Each new row is followed by its nearest point in the smallest flat space through zero that holds the last named rows.

J_540 (4 x 13)
[[ 18.7 -14.4   9.8  30.6 -27.7  -1.1 -13.5  -7.8  18.9  -6.2  -2.6  27.2
   -5.2]
 [ 24.3  -9.1 -10.0 -11.6   4.8   3.4 -52.0 -10.1  34.8  -7.7  43.3  42.0
   21.4]
 [ 13.3 -26.8 -14.6  24.9 -10.1  12.2  -3.7  -3.2  15.4  17.6  -0.4  31.9
    3.8]
 [-20.3 -46.4  28.8  -0.1  12.8 -28.4 -19.6  -4.7 -11.7  39.2  11.0   7.1
   -2.8]]
New rows:
[  8.0  23.4  -0.2 -13.8  30.6  -2.6 -22.4  -0.1  -7.8   6.5  -9.0   4.1
  -0.2] | [ -3.1   7.7  -2.8 -17.9  12.5  -1.3  -7.3   0.8  -1.1  -3.0  11.4  -5.3
   6.1]
[-17.3 -20.2  -8.7  -7.9 -31.8 -31.5  11.0  -0.3  -3.4  -1.0  11.4  -7.7
 -28.5] | [ -7.0  -8.2  17.5   6.7  -5.1 -12.1   1.2  -1.3  -7.3   4.5  -6.6  -5.4
  -8.1]
[-41.2   6.1 -17.7  10.0  -9.5 -37.7  -2.0  -2.4   5.1 -29.3 -33.9   0.6
  30.0] | [-1.6  8.3  7.9  2.0 -5.8 -3.7  5.5  0.4 -4.1 -8.5 -7.1 -9.2 -5.7]

J_535 (4 x 13)
[[ 25.0   6.6  10.5  -2.3  15.4  24.5  19.0  18.4 -26.8   2.5   7.1  -6.3
  -14.3]
 [-14.4  15.5   0.9 -29.1  -6.7  50.3  15.5  -3.2   1.3   7.8  -3.7  21.4
    9.6]
 [ -7.8  13.4  16.1 -36.7   3.3   9.0 -34.1  33.5  -9.1   1.1  -5.9  47.8
   32.3]
 [-24.7 -17.2  21.5  20.1  35.7   8.6   7.8  -8.5 -19.8 -11.7   3.4 -33.4
  -27.2]]
New rows:
[  1.6  14.1  -7.3   3.5  -2.7  -9.9  -7.2  25.4 -11.8   0.8  -9.2  20.6
  -7.7] | [12.3  3.9  3.1 -5.8  0.6 -6.7 -9.9 15.8 -6.2  0.7  0.6 10.9  7.0]
[  0.9  14.0 -23.1 -11.0   1.4  20.0   2.2  -2.7  -8.3  -6.6  28.3  43.9
   8.4] | [  4.2  12.4  -2.2 -19.8  -9.3  19.9   2.5   7.2   1.0   6.3  -1.8  20.5
  12.0]
[-10.7   7.2 -10.7  -2.8  -0.4   7.4 -27.0  14.0  -2.5 -18.6  -4.5   9.8
  -4.4] | [ -8.7   0.3   6.3  -7.2   3.8  -2.1 -13.3   6.9  -1.6  -1.9  -2.3  10.6
   8.3]
[  5.6  -5.8  -0.7   6.8   6.2 -35.5   4.7  -1.9   3.7 -46.4  -4.0  -3.6
 -26.9] | [  3.7 -11.0   0.8  19.3   6.7 -27.2  -6.9  -1.7  -1.2  -5.6   2.2 -16.7
  -8.7]
[-21.5  22.5  -6.8  19.5   2.9   3.7  15.9   3.6   2.6   1.4  -0.2  15.3
   5.8] | [-8.4  1.4 -1.2 -4.3 -2.7  8.8  2.9 -5.8  4.2  1.0 -1.6  2.6  1.9]
[-11.0  12.2  15.5   9.0 -19.4 -24.8   3.4 -20.1  -2.4   6.4   1.9  12.4
   5.9] | [ -6.1  -2.3  -6.0   2.0  -8.0 -12.2  -6.9  -7.0  11.4  -0.4  -2.4   2.0
   5.5]

J_701 (4 x 13)
[[-14.5 -29.5   2.1  -4.5  -7.3  14.7 -14.4 -31.6  46.2  -6.0 -35.2 -18.0
    8.2]
 [-27.1   9.6 -24.1  24.4  38.4  36.0 -17.8 -10.6  16.4  -6.3 -27.0  30.8
    9.9]
 [-11.3   0.6 -20.9 -39.9  17.8   6.3  -5.5 -23.6  20.4  10.1  -8.3 -51.8
  -25.8]
 [-40.3   7.0 -26.8 -14.5   2.6  21.4  -1.7   4.0  15.0  43.4  -6.0   1.2
   17.7]]
New rows:
[  9.3   5.8 -22.9  35.1  -2.3  32.9   3.8  26.8  11.6  33.5   7.5  -3.8
   6.1] | [-17.0   8.5 -11.0   4.2   2.3  10.0   0.8  10.4  -2.4  18.7   1.6  16.6
  13.2]
[ -2.3 -10.1   0.7  -8.0  -9.7  -2.5  -1.5   4.6 -10.1 -28.7  15.5 -14.5
   6.6] | [10.7 -3.7  8.0 -2.3 -5.9 -8.7  2.3 -1.0 -3.0 -7.1  3.7 -7.0 -5.3]
[ 26.8   7.1  -7.1   0.0  13.1  -4.3 -22.9  13.6 -18.9   0.8  22.9 -10.0
  28.9] | [  6.7   9.5   0.2   1.4   2.7  -5.9   4.8   9.8 -15.8   0.0  11.9   4.8
  -4.2]
[  0.7  13.1 -12.9 -12.3  -5.2  20.5  -1.7 -22.4  20.3   7.1  10.8  26.8
   9.5] | [-13.8   1.1  -8.2   2.7   4.2  10.8  -3.5  -0.8   7.5   8.6  -7.0   7.5
   8.3]

J_528 (4 x 13)
[[ 26.1 -16.7  39.5  31.6  36.7  23.2  14.4   4.8 -30.8 -18.2 -27.0  -2.3
  -37.8]
 [  7.7  14.1 -11.0  -7.0 -40.9  -4.8 -29.3 -22.1   6.8 -41.2  -3.9   7.0
    9.4]
 [ 44.9 -40.2   3.6 -28.4 -18.7  -1.0 -32.3  -0.3  15.7  -8.4  -1.6 -22.2
    4.8]
 [ 36.3   1.7  -2.6  13.3   0.9   5.3 -34.9 -11.8 -20.9  -9.5  38.4   0.2
  -20.3]]
New rows:
[ -4.0  29.2 -10.9   3.7  19.9   2.4 -12.9  12.1   2.3   1.9  11.7  -2.6
  -6.2] | [-5.5 12.4 -6.3  8.4  5.3 -0.8 -0.8 -1.6 -7.5  7.3 17.5  5.7 -3.6]
[ 11.3   7.5  -2.3  16.4 -19.0  19.5   8.0  -4.3   7.2 -10.1  -6.4 -31.4
   2.7] | [  5.5  -2.2   3.7  -0.5  -6.0   1.7  -3.9  -3.5   0.4 -12.5  -9.0  -0.3
  -0.9]
[ -4.1 -37.7   2.3  25.0 -14.7   9.0  -9.3 -22.0 -15.2 -16.8 -19.0   5.6
 -12.3] | [ 13.9  -4.7  12.6   6.7  -2.9   7.1  -4.9  -5.8  -6.7 -24.1 -17.1   0.1
  -9.5]
[  6.7   3.5   2.6  -3.7   5.4   5.8  -2.5   7.9  27.3  21.6 -15.1 -45.4
 -11.1] | [  6.1 -20.1   4.6 -12.1   5.9  -0.5   4.8   9.9   8.9  13.8  -6.4 -10.9
   3.9]
[-30.3   9.9 -24.1   5.5   3.4 -10.0  -1.4   3.6   1.3  31.3   7.8  -4.9
  -4.9] | [-21.5  13.0 -13.6  -0.8   5.9  -6.8   9.7   5.1   3.0  24.6  18.3   4.5
   8.1]

J_499 (4 x 13)
[[  1.7   5.7 -10.8  -5.6  43.1 -27.9  36.6  -2.2  -5.1 -29.9 -25.3   3.1
    0.7]
 [ -5.6   7.6 -12.3 -16.1  -0.3   1.2 -12.4   7.7   0.5  -3.5  13.3 -37.0
   25.0]
 [  7.4  22.1 -15.5 -23.5   9.2  15.3 -23.1  16.1 -29.6  12.5   1.3 -22.3
    0.6]
 [  7.0  15.3 -29.9  -4.3 -24.9 -10.5   4.5 -34.6  13.9   8.4  -9.9   0.2
   35.5]]
New rows:
[ -1.0 -13.3  15.8  -4.6   3.1 -18.5 -15.5 -39.4  21.1  -6.4  -5.2  27.4
  -0.3] | [  0.1  -8.1   3.5  13.7 -11.4  -8.2  12.9 -17.1  15.8  -1.1  -5.7  20.0
   0.9]
[ -1.2 -28.0   7.6   6.0   1.9  -9.8   9.9 -20.2  -3.6   2.2  11.3  12.9
  15.4] | [-3.3 -8.8  4.8  9.6 -6.5 -6.9  9.3 -8.8 14.4 -4.8  0.1  7.9  3.2]
[ 11.5  -0.7  11.4  -6.6  -2.2 -40.4  -0.1   1.1  26.2 -14.9  -8.3  -4.8
  25.7] | [ -6.4  -4.9  -5.2   2.0   1.4 -16.6  15.5 -10.1  18.5 -15.6  -0.1  -8.8
  20.2]
[  1.7   8.3   5.5   1.7 -33.9   9.0  32.1  46.4   6.0 -14.9 -36.0  -2.8
   1.1] | [-1.1 -2.9  3.1  2.2  5.5 -3.3  5.6  1.1  1.1 -4.8 -1.9  2.9 -3.3]
[-13.4 -12.9  12.1  -8.5  -1.2  -8.3  -1.4  -5.6   0.0 -14.7 -17.1 -21.7
 -26.2] | [-4.4 -6.4  8.1  1.6 10.9 -2.7  4.7  8.9  0.7 -9.1  2.5 -3.3 -5.6]
[-11.5  12.7  -3.0  -1.3 -29.9   1.7 -35.9   1.2  10.0   0.4  -6.7  -4.1
   3.8] | [  0.4   2.7  -3.7  -1.6 -22.0  10.2 -16.6  -4.2   3.3  14.0   9.9  -6.5
   9.5]

J_106 (4 x 13)
[[  4.6   9.1  11.2  -1.7  17.5 -66.2 -19.6  -8.5 -22.7  20.3 -15.0  -9.6
   15.1]
 [ 11.7   4.1  42.4 -29.9   8.3 -24.9  11.6 -18.6   7.9  -8.4 -36.1   0.1
   -4.2]
 [ 18.7 -19.3  -4.0  -3.5  13.9  -3.2  25.1  14.6  11.4 -21.2 -13.0  25.4
    0.2]
 [  6.1  39.9  20.0   4.2  20.7 -42.0  15.1  22.9  33.3 -22.8 -26.9 -33.9
   -8.1]]
New rows:
[ 18.7  -1.5  28.9  35.9  23.8  19.8 -13.7  -5.2  -0.8 -11.1 -21.4   8.2
  -9.1] | [ 3.9 -1.0  6.2 -5.0  2.0  1.0  7.7  0.5  6.5 -7.1 -7.1  2.7 -2.7]
[ 21.4  -0.5  27.7 -35.8 -14.1  -5.7 -15.1  12.0   4.0 -28.3  13.0  -1.0
   5.1] | [  3.7   0.5  16.3 -12.5   0.3   0.0   7.0  -7.3   6.1  -5.8 -12.5   1.1
  -4.0]
[-16.9  25.6 -15.7  -6.0  17.5  23.9 -16.7   1.9 -11.6 -27.5 -24.7  11.4
 -28.2] | [-2.0  5.1  2.0  0.0 -3.5 13.0  5.7  3.1 10.5 -7.2  0.4 -4.6 -5.8]
[-19.2 -13.9  21.4  -5.4  18.7  -2.0 -22.2  -3.6  10.6 -21.2 -11.6 -26.5
   1.8] | [ -1.8  12.4  14.7  -6.1  -0.2  -6.2   0.0  -4.8   6.3  -1.6  -8.7 -12.0
  -3.9]
[-21.3   2.7 -10.5   8.6   9.1  25.2 -20.4   7.1  56.8  -0.5  -2.2 -23.1
  -1.0] | [-10.0  21.0  -3.9  10.7  -7.2  21.7   4.0  12.8  20.7 -10.3   8.6 -21.5
 -10.8]
[ -2.7  17.2 -32.2  -5.9 -16.2   9.0 -16.0  22.8  -0.9  -1.2  19.7  -8.9
  -8.4] | [ -9.8   9.0 -19.3  18.0  -5.4  12.9  -6.9  12.2   2.1   2.7  18.8 -11.4
  -0.9]

J_461 (4 x 13)
[[ 41.7   6.0   1.9 -12.4  -4.6  28.4  12.9  24.4  22.4   1.1  24.4   3.3
  -18.3]
 [  4.1 -14.6 -11.4  -5.3  31.3  -7.9 -11.1   2.2   5.1  29.7  41.8  34.0
   40.2]
 [  6.8   1.8 -16.7  28.5  16.9  -7.4  10.5  21.5 -54.0  57.2  18.0  12.2
   -3.8]
 [ 19.7   3.8 -27.1 -27.8   9.5  11.1  30.2  40.7 -11.8 -10.4  23.5  -6.6
   27.6]]
New rows:
[-38.8  -9.0  28.5  27.5 -14.5   1.5  28.0 -28.7 -30.9   6.1  11.2  12.7
 -25.4] | [-14.0   1.5   7.4  25.0  -4.5 -10.3  -8.1 -13.7 -19.8  17.4 -17.5  -1.7
 -19.0]
[ 17.7 -14.3  -4.3  11.3  24.0  -8.1  -2.7 -34.2 -42.5   5.1 -15.6 -25.8
 -26.5] | [-10.4   4.0   1.5  20.5  -4.9  -7.8   0.4  -3.9 -25.9  14.0 -16.3  -6.6
 -16.6]
[-17.7  -0.2  -5.2  13.9  -2.4  10.3   3.4  24.2  21.2   8.0  33.2  -2.0
  -9.9] | [13.5 -0.1 -0.1 -1.3  3.0  7.2  1.5  7.0  5.6  8.4 13.1  6.7 -2.8]
[ -6.6   2.0 -40.3  -5.2   1.2 -13.0  19.1  -6.3  24.5 -35.6  19.4  -9.3
 -10.7] | [  1.1   0.8  -4.5 -18.3  -2.7   4.2   7.1   5.9  10.9 -23.7  -0.9  -8.0
  11.8]

J_843 (4 x 13)
[[ 21.9  -5.9   3.1  -4.2  37.5   6.6  22.1   2.9  17.5  -5.0  25.4   3.9
  -12.4]
 [ 22.1  20.1  15.3 -17.4  -6.9  33.9  10.8  31.2 -16.5 -26.2  18.0  44.9
  -13.9]
 [  2.0   0.1 -11.6   8.0   5.1 -10.4  15.0   5.0 -48.5  14.6  -0.4  -3.4
   27.7]
 [  6.5  24.8  41.2 -12.1  -4.6 -24.8  34.5  42.4  -1.1 -17.0  26.8  12.3
    5.7]]
New rows:
[-18.6 -36.8  -8.1   7.2  20.1  -0.4  27.2   0.8 -19.1 -33.2 -16.7 -29.8
  -8.6] | [  2.3  -8.3  -8.9   5.7  15.5  -6.5   6.5  -7.8  -4.6   9.7   2.1 -10.7
   6.6]
[ -5.2  -3.6  17.9  -0.2 -10.6 -14.4 -17.5  20.7  11.1   7.4  -1.1   2.7
 -24.7] | [ -7.3   6.4  13.7  -4.1 -13.8  -6.3  -5.1   5.3  17.8  -7.4  -1.7   0.0
  -6.3]
[  0.3 -26.6  -1.0 -28.9  22.8  -6.7 -46.4  19.8   6.5  35.4 -15.3  22.4
  -8.5] | [ -0.4  -5.7  -8.8   1.0   0.5  11.0 -11.0 -10.6   6.9   0.7  -6.0   0.1
  -7.0]
[ 15.0  -9.1  12.8  13.7 -12.6 -28.0  25.3   5.7   2.8  13.2  -5.0  43.2
 -18.1] | [ 3.3  7.5 11.8 -4.2 -0.8 -4.7 10.1 12.9 -0.7 -6.0  8.6  5.6  0.5]

J_692 (4 x 13)
[[-37.9  13.7  35.2  29.0 -48.8 -26.7  17.6   2.8  11.5  19.2  33.6  13.5
   12.7]
 [-11.2 -32.4   7.9  -5.0  28.6 -41.0  -9.1  -7.5   0.2 -41.8  14.8  11.2
   24.0]
 [  6.4  20.2 -22.1 -15.7   1.3   4.0  28.4  12.1 -13.7 -11.4  22.1 -20.7
   -0.8]
 [ -3.2 -27.5 -27.2   3.0   4.9 -17.1   2.4 -32.7  -6.2 -33.6  14.0  13.1
   44.0]]
New rows:
[  8.8  12.1  39.0 -19.5  17.0   8.6  22.7   1.1  25.3 -36.3  -8.5   9.9
  19.0] | [ -2.6  -5.4   7.9  -6.5  14.4 -14.0  -1.7   7.8  -0.3 -12.9   5.4  -1.7
  -1.7]
[ 30.5  36.7  29.4   9.4   3.3  -2.7 -28.3 -14.0   0.9   6.9  -8.3 -20.7
 -29.0] | [  4.9   8.2  15.5  -2.3   4.3  10.6  -9.8  15.0   4.8  17.0 -16.1  -4.3
 -25.0]
[  7.2  -5.7   0.1   1.1  -5.1  19.3   3.9  10.2  -3.6  12.8  -6.9  -1.2
 -24.3] | [  6.8   9.2   1.0  -1.8  -1.6  14.6  -2.4   6.7   0.7  13.8 -11.0  -5.0
 -14.8]

J_731 (4 x 13)
[[ 13.5  -2.3   2.1  16.6  27.8  31.3 -26.0 -30.5  -9.2 -10.0  -5.6  18.0
  -27.4]
 [-44.1  11.3  32.6  45.5  28.3  17.9 -19.6 -24.4  13.1  11.6 -12.5   5.4
   11.1]
 [ 24.9 -12.0  -8.2  42.2  17.2  22.3 -34.7 -31.4  -5.0   9.3 -20.9  19.3
  -27.2]
 [  0.9 -24.8  14.6   3.3  12.2 -19.7 -17.2   9.6 -28.7  13.9 -17.2   7.0
  -19.6]]
New rows:
[ 12.4 -14.2 -11.4   3.9  30.6   1.0   1.6  22.4  19.4  27.2  11.3 -15.1
 -17.9] | [ 7.1 -6.4 -3.6  3.6 -2.7 -5.1 -3.4  1.9 -3.7  5.2 -5.0  1.3 -4.1]
[  8.8 -20.5 -13.3  21.7   8.9 -22.8 -11.6  29.5  20.3  24.2 -21.0 -12.8
  -6.4] | [  7.0 -16.1  -5.6  22.0 -13.6 -22.8  -7.0   9.8  -1.9  25.8 -18.7  -1.4
   1.8]
[ 12.9  -5.5 -19.0 -26.4  11.5  -2.2  20.7   1.1 -14.2  -3.2   3.6 -16.0
 -29.1] | [ 18.8  -6.2  -8.1 -26.9  -1.1  -1.7   4.1   7.0 -14.5 -12.5   7.6   1.9
 -14.2]
[ -9.1  11.3   5.3 -14.7  14.2  22.6 -11.4   1.6  10.6 -27.2  -8.5  26.3
 -16.5] | [ -2.6   7.2   7.3  -8.9  18.7  21.1  -4.8 -13.7  -4.6 -17.7   8.5   6.6
 -10.5]
[ -1.3 -21.6  -9.4 -25.3  10.7   7.7  32.1   6.1  19.5  -6.8  30.1 -18.9
 -11.0] | [  3.2   8.0  -5.2 -27.8  -5.2   2.7  15.1   6.6   0.8 -16.1  15.8  -4.7
   3.0]

J_695 (4 x 13)
[[ 47.0   8.5 -32.6   3.3 -39.7   9.4   0.2 -47.0  -7.4  23.7  66.3 -23.8
  -23.9]
 [ 45.4  16.5 -14.3  50.4 -34.1  -8.7 -30.1 -39.1   5.2  11.4  34.1 -32.4
  -15.8]
 [ 39.1   8.9  -0.4   6.5 -21.1 -20.5 -31.1 -24.8   1.2  -9.4  31.2   6.5
   -1.2]
 [ 56.1  -5.6  -6.0   1.7  -6.6  24.8 -28.9 -22.1 -49.0  20.0  30.9 -10.5
  -12.3]]
New rows:
[-14.7   7.9 -13.8   5.3  23.3   5.5 -17.2  22.4  27.3  -4.7 -17.0 -16.8
  21.5] | [-17.8   1.5   7.1  15.3   7.8  -4.5   1.1  11.6  11.0  -4.4 -23.1  -3.8
   4.6]
[ 13.2 -18.2  21.5   4.8 -15.8  14.9  -6.4  15.0   2.0  -1.9 -27.8   3.6
 -13.4] | [  0.9  -2.7   8.0   8.2   9.4   4.1  -9.6   7.5  -9.5  -0.1 -14.3  -1.0
   2.8]
[  1.7  -2.2  15.0   2.2  -4.6 -25.9 -22.6 -29.6   7.0 -27.4 -21.5 -26.6
  22.1] | [  5.6   7.1  10.3  20.0  -3.2 -20.4 -21.7  -1.3  12.6 -13.7  -7.7   3.3
   6.3]
[ -0.4 -18.0 -31.2   7.4 -24.8 -29.4   2.9   9.7  16.2   4.5  23.1  27.6
  17.2] | [  0.0   6.6  -5.0  -9.4 -14.2 -18.7   4.0 -10.0  20.8 -10.1  17.7   9.3
   1.1]
[  3.1 -31.0  -3.5 -18.5  20.5   7.7 -17.2 -12.6  22.4 -20.5 -15.3  -9.9
  19.3] | [-3.2 -1.7  7.5 -5.6  6.3 -4.8 -4.5  6.9 -0.5 -7.5 -7.9  9.8  5.7]

J_765 (4 x 13)
[[  8.7  13.3 -12.8   9.9   4.2  -4.9 -17.0  -7.6 -30.8  19.5 -12.8   4.2
   24.5]
 [  5.2  28.0  -2.3 -12.0  32.5   5.5  -7.6   9.5   4.9  11.0  -6.4   9.5
   13.4]
 [ 13.2  -8.2   1.0  46.3  -8.0 -42.9  38.8  15.0 -38.9   1.4   3.3  -1.4
   26.7]
 [ 13.8 -14.3  13.4 -19.1 -25.1  16.0 -40.3   4.0   3.0  19.9  -7.9 -22.8
  -12.6]]
New rows:
[-39.3 -30.8  -9.4 -46.4  -3.4   0.8 -13.4 -14.8 -41.6   8.8  10.0   9.1
  -2.2] | [-10.1  -6.1 -13.5  -2.7 -14.9  12.1 -18.6 -26.2  -7.8  -1.1  -4.3   2.4
  -4.7]
[  6.6  46.4  -6.2  46.4 -13.7  -2.8 -16.2   0.0  10.5   4.1  16.5   4.7
  41.7] | [  5.4  14.3  -9.1  11.8  12.2  -9.7   0.9  -0.4 -20.9   9.8  -6.5   7.6
  21.5]
[ -3.3   0.0 -16.2  -6.9  11.9 -22.6   6.9 -12.3   3.0 -14.9  17.4  -3.5
  12.4] | [-7.3  3.9 -6.6  6.5  7.1 -4.1 13.5 -5.2 -1.0 -8.8  3.0  8.9  3.0]
[-14.8  27.5  -3.4 -15.3 -29.3 -33.8 -14.5  23.6   2.0   8.7  15.9   3.5
  12.4] | [ 7.9  1.7  4.4  1.3  1.1 -3.9 -2.4  8.5 -4.3  7.5 -2.2 -4.0  5.1]
[  0.6  46.4  11.3   7.0   5.1  -1.2   1.7 -13.8 -24.2  -0.9 -24.3   6.6
  -2.5] | [  0.7  16.3 -11.1   3.5  14.6  -1.3  -4.7  -5.5 -13.1   7.4  -6.5   9.8
  16.1]

J_764 (4 x 13)
[[  0.5 -16.2 -23.9 -39.3   8.5   2.1   6.8 -19.1  22.3  38.5  45.9  26.1
   25.8]
 [  1.4   5.8 -12.1  26.9 -12.6  18.8   3.3 -13.7 -20.9  15.8  19.4  35.7
   29.7]
 [-22.7 -16.7   3.8  39.3 -34.6  25.8  15.5  34.7 -13.0   3.9  22.3   0.0
   -7.7]
 [  6.6  16.5 -14.6  -6.5  31.2 -12.2   7.7   0.4 -21.7  -0.2   5.8  20.3
   -2.9]]
New rows:
[ -1.4  46.4  21.9  27.5  25.1   7.6 -46.4  22.5 -29.2  32.6 -32.7   4.7
   2.4] | [  9.3  23.8   3.4  25.9   8.0  -3.0  -4.9  -5.1 -28.4 -17.9 -24.5   8.2
   0.2]
[ -7.6  -9.8 -34.6  12.1  -8.2  -6.2   0.6 -29.7   0.1  -2.6 -45.4   6.2
  -9.0] | [  8.1   9.2   5.1   6.0  -1.0  -1.5  -9.6 -14.2  -2.2  -7.1 -17.4  -0.6
   7.2]
[  2.5  22.7  -9.1   1.0  22.8  17.8 -11.1 -17.3  15.4 -15.0 -38.8 -26.8
  11.5] | [ 12.8  12.1  10.1  -3.4   4.9  -9.5 -15.6 -19.2   4.8 -14.2 -31.3 -11.1
   2.5]

J_774 (4 x 13)
[[  6.1 -52.7  37.9  24.7 -22.3 -38.8 -21.7 -15.6  17.8   7.1  22.5  -5.1
  -30.3]
 [-35.3 -10.1   2.7   2.2  11.6  -1.4  -4.5  11.2  47.8   2.2  24.4  32.6
  -26.4]
 [-35.4 -22.5 -14.1  33.4  17.7 -18.1 -10.2 -11.5  21.2  -3.9   3.8   2.2
  -40.0]
 [-22.3  -4.8  -8.0 -19.6 -15.1 -13.3 -26.1 -31.7  14.8  19.5  -2.1  30.5
   -2.1]]
New rows:
[  5.8  18.3   3.2  23.4 -15.5   3.5  10.2   7.8  -9.4   4.5  -0.4 -15.6
 -25.0] | [  6.0  -3.9   1.3  13.9   5.7  -0.8   6.2   5.8  -7.0  -7.2  -1.1 -14.8
  -4.7]
[ 23.3   7.0  38.9   3.5  55.4  -3.6  31.0   3.1  -1.9 -20.1 -28.8   7.3
  23.9] | [ 15.0  10.1   4.1   3.8   8.8  14.0  18.3  22.8  -9.0 -11.0   1.1 -14.4
   8.0]
[ -8.7  -2.0  17.1 -15.7  -4.1  -4.8  -2.7  -2.2 -21.1 -12.7  17.8  19.5
  -6.3] | [ 2.0 -2.6  7.9 -7.4 -7.0 -1.6 -3.4 -0.4  5.8  4.3  5.4  7.2  2.3]
[-27.9   9.0 -46.0 -25.3 -19.6 -15.2 -37.4 -17.8  13.3  26.0 -12.0 -46.4
 -15.5] | [-20.2   0.0 -26.2  -0.6  -2.3 -12.5 -19.4 -36.0  -8.5   9.8 -19.7   6.3
  -4.4]
[ 35.1   1.6 -25.1  49.2   5.1   2.5 -10.7  14.3  -5.2   4.2   0.1 -10.6
  16.4] | [ 10.9  -1.3  -2.2  17.3   7.2   0.2   8.8   4.8 -17.0  -9.7  -7.0 -23.5
  -1.8]
